The rows of a group lie close to one hidden flat surface of 11 dimensions, which passes through zero. Surfaces can cross.
In the rows, 128 means zero.
Known rows, each followed by its group:
96 98 150 159 158 159 132 60 146 120 156 150 90 102 131 174 124 139 113
J699
93 118 81 119 103 110 134 140 184 135 110 112 136 122 98 107 98 133 142
J976
143 119 123 84 102 119 139 144 125 143 104 90 140 140 109 90 107 133 156
J699
161 144 79 99 120 92 124 99 151 148 107 125 105 120 127 120 142 164 152
J699
123 107 77 156 202 133 117 96 115 98 171 144 65 104 161 137 133 95 101
J239
106 105 159 157 143 166 129 95 146 112 138 139 123 125 101 171 121 119 87
J239
106 114 101 156 96 106 107 185 146 103 130 112 161 93 126 134 71 113 125
J699
139 128 181 110 110 114 114 161 125 129 150 105 111 121 119 55 156 143 150
J980
105 102 166 136 98 159 137 112 140 141 118 130 158 128 110 164 125 114 153
J976
94 109 106 115 123 150 146 93 158 145 118 123 131 115 128 144 106 139 171
J980
145 104 167 132 181 125 121 119 108 117 128 121 109 125 120 119 124 162 83
J976
141 130 164 165 123 153 109 133 122 138 97 119 127 146 84 138 109 138 115
J813
155 117 136 136 66 155 111 147 111 118 109 118 164 136 104 159 116 94 98
J239
135 149 101 110 83 128 126 90 158 130 140 118 96 107 114 133 105 148 138
J976
113 135 167 125 126 77 146 140 126 109 179 114 107 138 111 114 100 100 123
J239
134 120 85 107 100 74 139 134 145 147 94 119 127 154 94 107 120 122 131
J976
168 138 115 151 85 120 114 117 123 140 104 118 103 125 129 156 185 134 132
J813
111 151 135 157 105 88 126 127 144 119 165 157 118 131 118 143 122 95 129
J813
71 87 138 125 134 142 144 157 166 107 141 106 162 112 112 124 99 113 120
J239
89 148 126 133 156 150 134 184 130 150 91 138 173 171 113 75 107 120 147
J813
90 97 152 151 166 132 147 111 159 120 127 146 138 146 101 155 148 122 75
J239
118 111 172 143 90 158 118 146 130 142 95 131 179 113 129 150 119 171 136
J699
96 85 126 119 127 127 136 145 150 105 146 106 148 100 125 129 103 114 120
J976
143 114 175 134 109 136 127 106 116 168 93 141 149 132 125 154 150 157 174
J976
122 134 117 155 96 70 120 133 172 142 115 141 102 157 64 103 142 114 116
J980
128 136 130 119 106 125 138 164 102 154 87 134 161 168 131 104 142 127 138
J699
115 81 106 144 155 75 144 109 147 129 102 148 152 124 121 185 117 144 93
J980
186 179 130 139 127 154 98 114 84 113 147 134 100 108 162 148 121 142 124
J980
121 105 122 131 145 133 127 151 102 90 170 108 129 112 144 136 96 70 114
J976
138 112 181 119 53 121 119 131 159 129 124 115 156 112 94 138 141 151 121
J980
149 166 107 120 105 74 132 118 116 138 145 161 117 127 172 140 181 127 151
J980
127 142 111 147 43 71 115 120 175 128 141 142 136 98 112 171 127 125 144
J239
131 109 162 143 131 139 141 95 131 157 90 132 112 167 96 140 187 140 116
J813
99 90 159 183 197 118 118 162 124 96 153 122 116 127 111 124 115 99 78
J813
134 151 184 143 179 155 130 110 98 143 130 147 104 154 133 117 150 153 128
J239
154 150 53 129 108 124 114 154 98 123 97 136 144 133 156 138 106 119 102
J699
148 135 125 157 199 87 100 177 139 117 114 142 144 113 142 106 160 171 102
J699
156 114 153 79 101 117 135 94 121 107 168 113 114 86 157 144 147 159 108
J976
101 125 166 128 109 142 122 178 135 113 140 123 181 120 118 121 82 114 127
J813
67 129 120 180 145 171 114 129 188 120 141 142 130 95 121 142 111 129 149
J980
139 132 124 137 122 113 133 111 133 109 137 137 121 144 102 164 120 104 71
J239
121 140 146 93 94 114 156 114 148 157 109 133 149 150 117 123 154 152 151
J239
172 131 92 146 103 75 87 146 138 114 117 117 128 84 120 145 81 162 118
J976
140 139 93 138 130 115 124 140 107 139 94 151 140 151 147 133 142 133 105
J699
139 139 116 143 101 141 94 159 138 91 155 112 142 73 142 145 92 128 123
J980
109 95 104 93 82 120 159 131 144 121 125 109 154 151 101 136 124 76 107
J239
107 135 84 112 175 182 129 132 143 113 132 132 142 98 180 123 149 152 119
J976
120 121 108 106 127 117 143 142 126 126 129 127 144 135 143 117 148 113 126
J980
161 126 113 123 120 39 110 143 129 129 133 119 104 106 123 102 115 153 146
J699
134 131 128 169 141 137 117 109 100 137 107 145 101 149 115 144 95 130 104
J699
99 137 129 139 137 160 134 154 113 108 163 120 125 130 152 119 135 75 137
J813
135 149 138 107 59 168 140 117 113 116 147 114 139 141 121 157 124 74 129
J813
151 131 165 118 112 141 128 98 124 170 86 132 131 140 112 129 141 180 163
J976
146 105 142 154 189 168 108 111 115 99 130 125 117 110 127 159 115 149 62
J813
89 123 126 154 136 165 122 163 146 93 151 129 164 107 139 148 119 94 104
J980
135 97 135 109 155 158 142 85 120 112 130 126 123 139 121 160 141 125 67
J239
169 147 137 135 129 164 113 165 81 138 89 105 134 148 145 111 163 136 133
J813
136 129 57 112 141 181 133 96 138 141 78 113 117 148 113 134 120 131 115
J813
130 118 105 98 100 99 140 89 176 154 109 130 126 115 118 136 157 166 154
J699
139 145 74 143 136 58 118 140 146 118 137 153 109 127 135 122 161 119 104
J980

New rows. What belongs after each?
122 173 163 133 129 107 121 129 133 133 161 138 87 124 136 83 143 162 151
J976
170 135 126 129 82 143 90 159 101 146 96 105 141 102 135 107 99 153 180
J239
122 66 143 144 136 188 118 113 106 114 132 119 127 109 131 147 131 95 112
J239
158 130 179 118 119 92 124 127 100 127 152 131 114 125 139 116 161 143 125
J980
82 143 169 137 108 114 141 159 142 146 141 128 138 142 119 93 126 116 187
J239
122 144 106 92 116 80 138 74 153 134 158 156 107 119 116 126 68 140 143
J813
162 169 154 127 160 160 119 133 58 135 135 133 119 130 181 122 123 141 159
J980
103 104 118 105 163 192 144 109 145 121 123 129 146 119 149 135 157 139 109
J980
176 116 112 72 106 100 134 115 127 124 117 114 146 111 148 140 162 163 110
J699
131 94 176 120 129 111 130 123 142 128 123 121 148 109 118 139 135 175 114
J239
126 68 107 137 148 106 127 104 141 152 95 136 150 94 143 170 135 147 172
J976
134 135 105 124 170 163 103 149 137 112 130 118 117 95 153 85 144 163 121
J980
145 61 128 108 140 143 120 116 109 119 120 85 110 106 114 116 84 133 122
J239
164 112 101 127 137 94 123 138 104 120 114 102 103 138 121 117 134 117 101
J813
115 191 94 141 121 107 145 120 155 117 141 159 126 168 112 157 138 92 87
J239
164 122 110 110 123 85 107 129 121 106 147 117 124 82 143 135 89 157 113
J813
128 172 130 140 129 122 146 138 99 152 113 164 133 193 131 123 175 90 129
J980
123 131 170 119 89 133 136 157 104 131 132 121 175 124 146 143 117 121 161
J980
144 127 145 139 98 91 128 152 113 137 102 133 164 145 114 152 108 124 122
J980
127 135 95 105 124 127 138 95 121 139 138 125 116 99 166 143 103 144 185
J980
122 141 118 130 142 99 146 123 123 136 131 151 112 167 125 114 166 104 113
J976
141 138 107 97 137 148 123 138 113 123 126 82 97 134 114 73 68 136 133
J976
125 160 104 131 148 142 126 127 142 128 134 140 121 132 138 120 155 121 140
J699
136 147 97 158 113 133 99 131 112 124 132 128 107 99 145 136 71 134 147
J699
163 151 97 122 83 154 96 147 143 121 106 103 134 105 110 116 95 149 128
J980
129 95 101 104 191 116 153 126 96 122 117 131 159 117 186 153 128 145 112
J980
110 153 78 144 107 144 127 123 157 126 130 139 123 122 138 149 142 104 140
J813
124 96 118 125 138 81 138 109 121 131 136 113 106 114 123 138 70 128 154
J980
143 126 135 143 146 178 96 124 141 113 117 122 136 88 133 144 112 176 109
J980
105 115 99 143 142 148 126 118 124 121 132 144 127 103 166 150 119 138 122
J699
154 92 76 106 131 112 140 123 112 106 114 92 108 157 94 132 104 80 62
J813
129 99 120 96 119 72 128 160 125 102 166 95 126 89 151 100 109 125 133
J976
103 124 176 133 131 171 135 67 144 135 148 140 107 130 93 148 84 131 138
J813
106 50 135 128 132 53 144 123 122 132 124 123 115 125 117 121 101 137 106
J699
114 155 141 158 151 158 105 93 158 135 143 142 86 93 133 127 119 183 151
J976
153 147 126 121 162 138 127 93 120 125 123 130 82 153 110 117 130 150 73
J976
137 131 120 106 133 125 113 95 157 125 125 151 153 81 138 152 81 201 121
J813
128 102 125 134 164 74 118 134 201 103 146 100 115 106 66 116 114 126 106
J699
114 95 138 86 126 180 151 115 124 123 134 101 145 112 154 129 148 130 137
J813
76 114 103 185 104 132 117 147 183 131 113 154 154 125 98 155 127 96 131
J239
116 148 102 173 172 108 113 148 132 158 97 152 106 155 118 88 132 132 158
J239
114 146 187 157 96 132 127 113 99 139 159 133 92 146 109 126 98 96 165
J699
140 147 173 147 129 145 118 105 116 141 132 137 104 137 115 132 129 141 147
J699
154 165 142 141 72 133 104 116 143 121 145 139 119 107 127 149 153 138 127
J980
101 157 115 166 127 116 133 137 158 110 141 150 133 151 99 154 117 88 87
J239
144 182 114 137 141 135 101 161 130 115 127 112 99 135 110 72 89 162 97
J976
114 135 128 142 116 152 122 152 132 127 119 136 155 129 134 135 138 113 131
J239
163 135 152 139 137 112 106 133 99 92 175 120 89 115 128 118 126 109 86
J980
134 87 125 122 139 98 119 99 143 115 145 117 119 61 150 161 98 177 137
J980
102 113 156 136 138 86 121 165 153 139 139 117 102 130 104 45 146 136 159
J980
109 126 138 160 143 102 127 164 122 100 169 140 128 125 147 131 157 82 105
J813
136 106 130 132 169 102 136 123 121 137 107 138 121 150 126 123 174 144 96
J813
157 158 125 134 110 107 110 195 103 110 115 136 180 138 139 127 128 116 92
J813
131 154 125 137 168 150 113 173 118 118 130 139 133 139 152 84 180 131 108
J980
111 125 151 91 58 126 150 141 137 145 127 111 157 138 119 111 132 115 173
J976
80 127 71 132 157 171 139 119 166 119 135 140 128 122 142 133 140 106 124
J980
113 133 100 95 104 157 146 155 134 128 116 121 170 142 142 115 153 104 127
J980
109 143 67 97 115 148 160 150 131 133 106 127 144 193 112 98 152 59 107
J980
147 159 146 109 124 196 131 102 98 132 124 130 130 150 126 137 107 125 125
J813
114 86 107 130 163 86 126 92 152 115 156 115 76 92 111 121 76 139 130
J813
143 179 98 110 71 151 139 114 145 115 122 135 158 151 109 180 119 107 84
J239
171 175 150 108 93 189 129 86 99 142 105 116 117 167 96 149 100 132 117
J239
150 123 100 109 145 116 139 137 95 141 85 128 162 144 150 145 116 145 124
J980
